There are 3 ways to turn a row about zero (a turn may also mirror it). The second row of each pair is the first, turned, with some noise. The first 27 pairs use one turn. New pairs use 3 turns, one after the other, and a turn may come again.
Known pairs, each followed by its turns in order:
[36.5, 27.9, 6.1, 21.6, 9.3, 0.2, 13.3, -3.6]
[6.4, 8.2, 21.3, 14.6, 5.7, -5.7, 39.7, 23.1] | k497

[-21.7, 18.0, 13.3, -3.3, -9.2, -10.3, -19.3, -37.3]
[-2.7, -3.0, -3.6, 14.3, 13.9, -36.2, 32.5, -13.9] | k433

[-3.3, -5.9, -24.9, 0.3, 8.8, -31.9, 8.4, 49.3]
[-37.2, -11.1, -28.8, 10.3, -39.8, 5.3, 7.7, 13.5] | k497

[2.9, 2.1, -13.9, -6.2, -16.4, 42.5, -2.0, 36.3]
[38.7, -6.3, 9.7, -8.7, 0.3, -3.5, 38.6, 19.2] | k369

[2.8, -6.3, 6.6, -1.0, 14.4, 15.9, -2.1, 13.5]
[2.4, -5.7, 13.6, 9.6, -10.2, 6.1, -14.2, 9.7] | k497

[-4.1, -0.5, -20.6, 0.2, 2.1, -10.3, 3.6, -3.2]
[-4.1, -11.2, 4.1, 4.3, 4.4, -16.5, 1.2, -10.7] | k369

[-4.9, 9.9, 2.1, 12.1, 20.4, -9.5, -2.2, 1.6]
[-14.4, 5.6, 10.6, -10.5, -2.6, 8.9, 7.7, 11.9] | k497

[-3.1, -2.9, -3.0, -5.4, -13.3, -1.7, -34.1, -2.1]
[9.1, 21.1, -5.0, -10.8, -14.7, -6.3, -9.4, -19.3] | k497

[-4.4, 25.7, 0.1, -49.3, 29.9, 7.8, 2.1, 7.8]
[29.7, -2.2, -16.1, -37.5, -16.2, 2.1, -3.1, -36.4] | k369

[4.7, 11.4, 5.0, -1.3, -6.7, 27.4, -18.5, 3.3]
[8.4, 7.2, 6.5, 23.4, 18.3, 14.4, 7.7, -3.2] | k433

[-4.9, -20.9, -10.0, -7.5, -8.5, -0.1, 12.9, -6.0]
[4.3, -15.9, -19.9, 3.4, 8.2, 8.0, -6.2, -8.0] | k497

[0.1, -34.8, 5.2, 11.5, -7.9, 0.3, 5.2, -23.2]
[-13.5, -18.9, 7.1, -28.6, 21.5, -2.7, 0.2, -9.0] | k433

[-13.6, 14.3, -3.8, 9.9, -4.7, -17.0, 8.0, 0.7]
[-5.6, -6.8, 2.2, 13.4, 15.7, 8.2, -0.2, -16.2] | k369

[-12.2, 2.8, 25.5, 4.2, 6.0, 0.9, -23.9, -8.4]
[-2.9, 18.3, -16.4, 14.9, -17.9, 16.5, -4.1, -0.1] | k369

[21.6, -11.0, 21.8, 9.1, -4.3, -10.0, 3.4, 5.0]
[19.6, -4.0, -2.7, -15.2, 12.7, -4.6, -19.9, -0.6] | k433

[-21.4, 13.1, -11.4, -0.7, 31.1, 22.4, -11.8, -38.1]
[-18.0, 10.7, 8.3, -0.8, -42.2, -0.4, 16.8, -35.0] | k369

[-11.5, 49.3, 10.8, 12.5, -13.8, 7.1, 2.0, 15.1]
[16.0, 42.0, -14.1, 20.6, 4.2, -7.6, 14.6, 16.9] | k433

[-2.9, -20.9, -0.3, -1.5, -1.5, 8.0, 20.1, 49.3]
[-10.0, 11.8, 12.4, -4.3, -5.2, 19.1, -39.8, 30.2] | k433

[2.4, 0.9, -7.5, -8.4, -13.8, 5.0, -10.5, -13.7]
[15.8, 8.9, -11.3, -5.9, 6.6, -9.3, -3.2, -9.1] | k497

[5.1, -11.4, -21.1, -32.7, -4.0, -5.2, -1.9, 2.4]
[-7.1, -31.6, 5.3, 10.9, -16.2, 8.4, 0.9, 13.5] | k433

[-5.0, -16.4, 6.3, -29.8, -8.1, 25.3, 16.5, -4.0]
[-24.7, -21.0, -8.8, 16.2, 19.1, 11.7, -12.1, 10.7] | k433

[-0.9, 8.4, -0.9, 0.6, -9.6, -9.8, -0.2, -5.6]
[-8.6, -8.1, -6.3, 4.5, 7.3, 4.7, 2.1, -4.1] | k369

[-49.3, 15.3, 31.7, -7.8, -0.4, -1.7, 4.0, -30.6]
[-25.2, -1.0, 21.6, -29.9, 41.6, -8.4, -22.5, -20.9] | k497

[-9.6, 6.3, -1.4, 22.4, 11.1, 11.4, -6.1, 18.0]
[-5.0, -13.4, 19.7, -12.5, -22.9, -1.9, -0.8, 8.1] | k497

[-11.5, 7.0, 49.3, 21.9, -21.7, 19.4, -2.7, 0.3]
[-2.4, 29.3, -3.2, 10.3, 3.5, 47.2, 12.8, 23.5] | k369

[-16.8, 31.3, 12.9, 13.5, 6.6, -31.3, 27.8, -5.8]
[-12.7, -4.0, 9.1, 9.1, 27.0, 28.4, -17.3, -34.7] | k369

[18.7, -15.4, 0.9, -8.7, -2.8, 4.0, -30.8, 2.0]
[17.9, -20.8, 25.3, 6.4, 6.2, 8.4, -2.0, -9.3] | k433

New pairs, each followed by its turns in order:
[-8.6, -2.5, 15.4, 21.6, 1.9, 35.0, 49.3, -6.8]
[-5.2, 24.7, 18.8, 9.1, -29.1, 17.6, 32.9, 33.1] | k497 k497 k369

[-6.0, 3.2, -24.1, -17.4, -5.8, -28.2, 2.4, -26.1]
[-21.7, -1.0, -18.2, 13.8, -21.2, -1.2, -32.8, -8.4] | k433 k433 k497

[11.1, 6.9, 29.5, 2.3, -38.5, -1.0, -16.5, 7.4]
[31.1, -24.2, 9.9, 10.4, 18.4, 7.4, 26.8, -3.3] | k433 k433 k433

[0.7, -6.9, 4.2, -0.9, 6.0, 0.5, 1.7, -22.7]
[-13.5, 0.2, 7.2, 3.0, -13.4, -0.7, 13.5, 3.9] | k497 k433 k369

[-17.7, 8.4, 0.2, 8.1, -0.3, -18.7, -37.1, 15.2]
[-21.0, -15.0, 22.4, -11.4, 25.6, 7.0, 12.9, 1.1] | k433 k497 k497

[-14.3, 13.4, -5.8, -18.3, -16.4, 16.7, -27.3, 2.7]
[-15.0, -8.2, -3.5, 2.2, -3.6, -23.6, -33.2, -11.6] | k369 k369 k433

[-3.3, 16.8, 17.1, -15.1, 19.3, -9.4, 34.3, 5.8]
[-0.6, 34.9, 22.0, 5.3, -15.6, -9.7, 4.6, 22.9] | k369 k497 k497

[-4.3, -18.8, 12.3, 2.9, 2.5, -0.6, 10.1, -13.0]
[13.2, -3.4, 3.7, 11.4, 10.9, 11.4, -11.9, -8.1] | k497 k497 k433

[6.3, -24.6, -6.7, 2.6, 4.2, 13.5, -4.4, -6.8]
[0.1, 9.0, 13.4, -13.2, -19.0, -2.6, 1.9, 11.8] | k497 k433 k369

[4.6, -0.4, 49.3, -5.9, -48.5, -27.2, -14.0, -2.3]
[38.9, -11.5, -36.9, 0.1, 27.7, -23.8, 13.1, 36.9] | k369 k497 k369

[-1.9, 10.9, -17.4, 10.7, -33.3, -16.2, -40.5, 5.8]
[-10.5, 27.8, 37.0, 28.2, 12.5, 16.9, -11.8, 3.3] | k433 k497 k369

[-40.0, 21.9, 6.5, -5.6, -49.3, -2.6, 15.2, -37.7]
[-12.2, 3.5, -12.9, 23.5, -33.4, 33.8, -54.8, 10.8] | k369 k497 k497

[-22.2, -21.4, 11.4, -12.3, -1.1, 1.3, -5.0, 15.5]
[-9.6, 4.4, -20.6, -8.2, 9.1, -16.9, -18.6, -13.2] | k497 k433 k433

[-20.5, -2.5, 9.4, 49.3, -11.4, -21.7, -14.0, -38.7]
[19.0, 37.8, -18.9, -30.7, 25.1, 10.9, -37.6, 6.2] | k433 k369 k497

[-12.0, -36.4, 42.1, 0.8, -18.6, -1.8, -2.7, -5.5]
[-35.5, 17.9, 13.7, -18.7, -13.3, -8.6, -14.8, -31.2] | k497 k433 k369

[-32.8, -4.0, -11.0, 20.2, 4.2, -11.4, 4.7, -1.6]
[-15.3, -7.5, -15.2, 1.9, -8.9, 16.8, 16.7, -25.7] | k433 k369 k433

[27.6, -1.8, 15.8, -26.1, 13.6, 11.7, 18.0, 24.0]
[0.6, 12.8, 11.0, -17.0, -26.0, -19.2, 36.4, 4.7] | k369 k497 k497

[-13.3, -7.5, 6.6, 1.3, -4.8, -18.4, -7.2, 5.4]
[-1.1, 17.7, -8.9, 2.5, 5.7, 9.2, -12.2, 8.9] | k497 k497 k497

[-29.3, 45.8, -7.9, 11.0, 23.8, -18.8, -8.1, -19.8]
[-17.0, -19.6, -9.6, -8.4, 42.4, 26.0, -18.4, 30.1] | k369 k433 k497

[2.6, 1.9, -0.4, 9.3, -6.9, 0.5, 3.4, 1.0]
[4.1, 3.9, 3.6, -3.3, 4.8, 8.6, 6.5, 2.1] | k433 k433 k433

[1.9, -2.8, 17.7, 5.4, 30.8, -0.7, 4.2, 44.2]
[-1.1, -21.9, 29.5, 1.3, -11.3, -10.7, 21.2, 35.4] | k497 k369 k497

[8.4, 1.4, -6.2, 3.3, 25.6, -28.5, -37.1, -12.8]
[10.7, 21.9, -2.3, -33.7, 20.4, 18.6, -28.3, -2.3] | k369 k433 k369

[10.5, 32.1, -2.8, -49.3, 14.2, 4.6, 2.2, -7.5]
[22.7, -5.2, 8.4, -5.8, -35.0, 32.7, 18.0, -24.0] | k369 k497 k433

[38.2, -0.1, 0.5, 14.4, 6.1, -14.4, -0.8, -5.6]
[-14.9, 13.4, 32.7, 9.1, -0.2, 12.1, -7.1, -15.4] | k369 k433 k497

[-5.2, -36.6, 9.1, -14.9, 13.5, 19.6, 18.2, -12.2]
[-43.8, 10.1, -0.6, -25.0, 0.1, -5.5, 8.3, 7.0] | k369 k497 k497

[10.4, 17.8, 13.8, 6.2, 1.1, -12.1, 1.4, 26.7]
[17.0, 3.5, 7.0, 27.2, -4.2, -4.7, 20.2, 6.0] | k433 k433 k497

[-9.1, 11.5, -26.8, 1.7, 19.9, 16.1, -13.9, 6.7]
[10.7, 21.1, 21.6, -17.6, 4.4, 14.8, 15.1, -9.8] | k433 k369 k369

[-8.4, 10.4, 0.6, 35.4, 9.5, -20.0, -40.4, 15.2]
[7.5, 2.1, 25.7, -35.8, -9.0, -16.3, 17.6, -32.9] | k497 k369 k369

[1.0, -25.2, -9.5, 26.2, 1.6, -2.7, -3.7, 0.9]
[3.4, -15.6, 1.9, -1.6, -7.9, 17.5, -22.9, 15.7] | k497 k433 k497

[-36.7, -0.3, -15.0, 8.9, 27.5, 13.1, -3.1, -0.9]
[-38.7, 17.1, 15.3, 15.8, 14.2, 6.3, 0.7, -7.2] | k369 k369 k433

[-7.2, -20.0, 18.5, -21.5, 2.7, 24.5, -1.8, 1.8]
[5.6, -10.7, 2.5, 23.4, 18.5, 1.8, 20.7, 18.8] | k497 k369 k369

[8.3, -16.2, -16.2, 2.0, -1.5, 10.2, 3.2, 8.5]
[9.1, -9.8, -4.4, -19.7, 5.4, 12.9, 5.9, 5.8] | k497 k497 k433

[3.1, 19.6, -7.1, 19.9, -17.5, 12.8, -17.2, 20.7]
[19.6, -10.3, -9.2, -1.6, 13.4, -22.5, -25.4, 5.7] | k497 k433 k369

